The groups are shells around one centre, one inside the other: the same stretched ball of 5 dimensions in 6 sizes.
(in the rows, 100 means zero)
Known rows, each followed by its group:
87,116,157,142,73,78,107,90,82,88,125,107,127,92,137,75,93,90,83,119,125 : J_216
98,119,134,127,76,70,120,105,80,78,110,114,116,94,121,82,85,94,91,97,115 : J_216
95,109,77,71,106,104,107,94,76,58,95,66,93,86,71,110,53,103,130,74,87 : J_365
101,100,79,87,99,78,131,107,74,47,92,109,66,89,74,121,58,99,123,65,81 : J_183
91,117,102,97,90,68,129,98,59,42,138,118,91,95,101,112,50,83,101,109,85 : J_647
94,118,128,119,79,65,138,104,73,66,125,137,95,100,120,96,73,83,87,106,101 : J_216
90,106,131,117,85,84,129,96,87,82,104,123,88,96,113,97,84,90,95,94,106 : J_729
86,119,143,123,81,97,90,85,84,91,118,73,139,87,123,72,87,97,96,113,124 : J_183
95,86,85,81,108,115,116,95,98,80,57,80,63,86,66,116,76,111,135,47,92 : J_729
100,113,103,89,93,92,140,109,90,80,82,117,78,100,92,102,73,95,107,70,96 : J_152
80,99,111,92,103,122,90,75,88,83,99,57,102,83,90,99,73,102,121,92,104 : J_216
97,96,85,79,107,121,99,94,98,84,57,54,88,81,67,103,76,116,138,49,101 : J_365
93,120,112,90,92,95,129,99,82,78,106,106,96,99,101,97,67,90,101,93,99 : J_216
93,137,124,109,80,73,109,97,62,61,145,94,138,94,121,81,61,85,90,124,107 : J_647
90,107,115,107,89,75,135,97,74,60,120,129,79,97,106,110,67,85,98,100,92 : J_183
101,128,126,121,76,65,119,108,72,68,119,108,125,93,119,81,76,92,92,102,112 : J_152
99,100,104,114,89,79,107,100,80,62,92,89,97,82,91,100,77,106,118,74,103 : J_365
102,121,110,104,85,79,124,109,79,71,100,104,107,94,102,90,73,97,103,84,104 : J_729
96,105,95,96,98,105,83,91,84,72,84,44,117,76,80,92,73,114,131,70,107 : J_152
80,86,120,104,100,112,110,79,95,86,91,92,74,88,95,109,83,98,115,85,101 : J_365
83,73,105,101,106,117,100,78,99,82,70,75,66,79,78,116,85,110,132,64,99 : J_365
95,91,88,84,103,93,144,103,89,66,77,124,44,96,76,126,68,96,120,60,81 : J_152
81,90,121,122,91,79,107,81,72,55,126,105,86,84,105,112,72,92,107,107,96 : J_647
99,132,120,104,83,86,114,104,79,80,109,90,128,95,111,78,74,95,98,97,112 : J_216
101,113,77,78,99,85,121,105,71,49,99,89,88,89,75,112,52,100,123,72,84 : J_183
92,123,110,100,88,80,113,96,66,57,130,94,115,91,105,95,59,90,102,108,98 : J_729
83,88,137,132,87,89,107,83,90,81,102,104,89,86,112,99,93,97,104,96,111 : J_183
89,94,79,74,108,97,129,92,76,51,99,103,56,91,71,130,52,94,126,75,75 : J_647
93,103,100,82,102,115,124,96,98,89,72,91,77,94,83,105,76,101,119,66,98 : J_152
96,100,95,104,95,89,93,94,77,59,94,65,105,77,83,101,71,109,127,75,101 : J_216
86,74,114,123,95,91,103,85,91,71,83,93,71,78,90,113,89,107,123,72,102 : J_647
84,125,132,113,85,94,87,81,71,74,137,66,143,86,119,78,70,92,98,124,115 : J_152
99,109,108,96,92,95,132,106,93,85,77,108,83,97,93,98,79,99,109,68,102 : J_365
76,74,130,119,99,118,92,71,103,95,79,76,79,80,96,104,98,107,121,80,112 : J_647
90,91,128,124,90,108,86,86,101,98,71,63,109,78,99,85,101,114,119,72,123 : J_152
95,132,117,101,84,79,119,100,68,65,130,100,122,96,112,87,61,87,95,110,103 : J_365
89,112,98,82,101,108,107,89,80,71,102,72,100,89,87,102,62,98,118,87,96 : J_729
99,109,94,98,93,84,105,100,74,58,100,78,105,83,86,100,65,104,121,79,98 : J_729
96,95,107,110,94,98,98,95,92,80,74,72,99,80,88,95,86,112,124,65,110 : J_729
79,112,130,116,87,82,105,79,65,59,148,98,113,89,118,98,65,84,95,129,102 : J_647
87,103,104,90,98,93,128,92,79,64,108,110,74,95,92,114,63,90,110,91,88 : J_183
92,91,127,126,87,93,104,92,96,88,80,91,94,84,103,93,97,107,112,75,115 : J_183

New rows, each followed by its group:
85,95,125,115,94,118,75,78,98,97,81,45,119,76,97,83,94,114,122,81,122 : J_216
103,114,103,107,87,78,111,106,77,64,96,88,110,86,95,93,73,104,113,77,104 : J_365
91,100,104,91,97,88,145,99,84,68,97,131,58,100,92,118,67,88,107,81,86 : J_647
92,100,135,129,84,92,100,92,94,91,88,86,111,84,111,83,97,105,106,85,121 : J_183
92,108,130,128,83,89,87,90,85,82,101,70,129,80,111,78,90,106,108,93,122 : J_216
98,106,93,92,98,106,90,95,86,75,79,50,112,79,79,93,73,114,130,66,105 : J_365
94,122,98,87,93,81,126,100,66,53,124,104,97,95,96,105,52,87,106,99,88 : J_365
89,83,116,108,99,123,92,84,109,103,54,61,89,80,85,95,99,116,128,57,116 : J_152
103,104,82,86,97,79,139,112,79,55,85,116,66,94,77,117,62,98,119,62,83 : J_183
98,91,98,106,96,92,106,98,89,71,74,81,85,81,81,105,81,111,127,60,102 : J_729
86,118,139,116,85,104,97,86,89,96,109,76,129,90,119,75,86,97,98,106,121 : J_183
86,77,80,77,114,120,108,83,93,69,70,72,55,82,61,127,68,108,141,57,84 : J_152
81,107,127,106,94,115,86,76,88,89,107,58,122,84,105,85,80,101,111,102,115 : J_183
89,126,116,94,92,109,88,86,79,81,114,53,138,87,104,79,68,100,109,104,113 : J_647
99,130,92,82,93,87,112,102,67,57,116,79,118,91,91,94,52,95,112,92,95 : J_152
97,129,112,103,84,74,117,102,66,59,128,99,119,93,109,90,61,89,99,106,101 : J_183
72,91,134,115,95,109,95,68,86,83,117,83,95,85,109,101,81,94,107,110,107 : J_647
81,107,120,104,94,104,92,77,78,74,119,68,114,84,103,94,71,96,111,107,106 : J_729
96,117,102,90,91,80,140,105,75,61,110,124,82,100,97,108,60,87,102,90,89 : J_365
83,94,109,86,104,124,111,82,98,92,80,81,77,90,86,106,78,101,120,76,100 : J_647
105,95,88,93,96,85,139,113,92,70,62,116,59,92,76,114,76,105,122,47,91 : J_152
86,118,112,94,95,105,92,83,76,73,118,61,124,86,100,90,65,97,112,105,105 : J_365
89,84,112,119,93,87,104,89,85,67,90,92,82,80,92,108,83,105,120,77,102 : J_183
96,77,90,98,103,102,114,96,98,75,55,88,59,82,69,118,83,113,135,45,94 : J_365
99,120,92,76,98,100,129,105,84,75,89,95,90,97,85,101,62,96,114,74,93 : J_152
103,104,59,63,108,94,129,108,77,49,78,89,66,89,58,124,49,104,135,52,75 : J_152
82,86,138,130,88,95,106,81,93,87,97,100,88,85,111,99,95,99,105,93,113 : J_183
81,77,118,113,99,103,112,81,94,79,86,100,65,85,92,114,87,101,118,79,100 : J_365
102,112,114,121,80,59,127,110,73,58,109,122,98,91,107,97,75,94,100,88,102 : J_647
101,126,115,107,84,90,98,103,81,80,98,68,136,87,104,75,77,105,108,86,116 : J_647
101,100,103,101,94,97,115,104,95,83,66,88,88,87,86,97,84,109,121,58,105 : J_729
80,122,148,120,82,97,97,80,79,88,134,84,135,92,130,76,80,88,89,128,120 : J_152
104,128,111,108,81,68,121,112,72,63,111,103,119,93,106,86,69,95,100,91,105 : J_152
98,131,132,116,76,71,132,108,77,77,120,123,117,101,124,81,76,86,85,106,110 : J_647
100,95,84,80,103,96,145,108,93,72,65,119,48,97,72,122,70,100,123,50,84 : J_647
92,98,111,107,95,109,85,87,93,86,79,54,111,78,90,90,86,113,125,73,114 : J_729
87,126,153,124,78,95,104,89,87,99,119,91,136,95,132,68,90,91,85,117,126 : J_647
90,96,76,78,107,98,109,89,73,48,100,77,76,83,69,123,52,101,132,75,81 : J_216
87,130,130,114,81,76,105,90,63,62,149,93,134,92,123,84,63,85,90,129,108 : J_152
101,92,76,84,104,97,117,103,88,64,65,83,69,83,65,116,69,111,136,47,89 : J_729
76,104,137,123,88,93,91,72,74,70,138,82,117,84,118,93,75,90,100,125,109 : J_152
88,77,93,90,107,109,119,89,96,75,68,93,52,86,72,123,77,106,131,57,89 : J_183
93,123,92,79,96,86,124,97,64,51,126,98,98,95,91,108,47,87,109,100,85 : J_647
88,90,102,107,97,90,100,86,78,59,102,81,88,79,87,111,71,103,123,83,96 : J_729
91,93,99,95,103,119,84,84,95,85,70,45,101,77,77,97,81,116,134,64,108 : J_183
89,118,107,92,94,92,113,91,71,62,123,89,106,92,99,100,59,91,107,104,96 : J_729
91,118,96,85,96,89,114,93,67,54,123,88,102,91,92,105,52,91,112,100,89 : J_365
76,85,137,129,92,102,89,71,88,82,109,79,99,80,110,98,90,100,110,103,113 : J_216
86,100,100,102,96,84,102,85,66,47,125,85,95,82,91,112,58,95,117,100,90 : J_152
99,125,122,109,82,81,122,106,81,79,104,104,115,96,111,83,77,94,97,92,110 : J_183
97,108,110,110,86,64,143,107,74,56,112,140,74,98,104,110,68,87,99,90,91 : J_216
89,76,105,115,97,85,117,90,86,63,86,108,60,83,86,120,81,103,122,70,93 : J_152
93,121,121,117,82,74,103,95,68,61,128,88,127,87,113,86,70,94,101,108,108 : J_183
104,104,88,93,96,89,117,108,85,68,74,87,87,87,78,104,72,108,125,57,97 : J_729
94,78,87,90,107,111,114,94,100,78,54,84,56,83,66,119,81,113,137,44,93 : J_183
94,75,94,100,102,97,127,98,98,74,59,109,45,86,73,123,84,107,129,48,91 : J_152
79,81,108,108,102,106,88,73,83,66,102,67,86,76,87,112,75,104,127,88,99 : J_152
84,90,102,107,98,88,97,80,71,50,117,81,89,79,89,115,65,99,122,94,92 : J_647
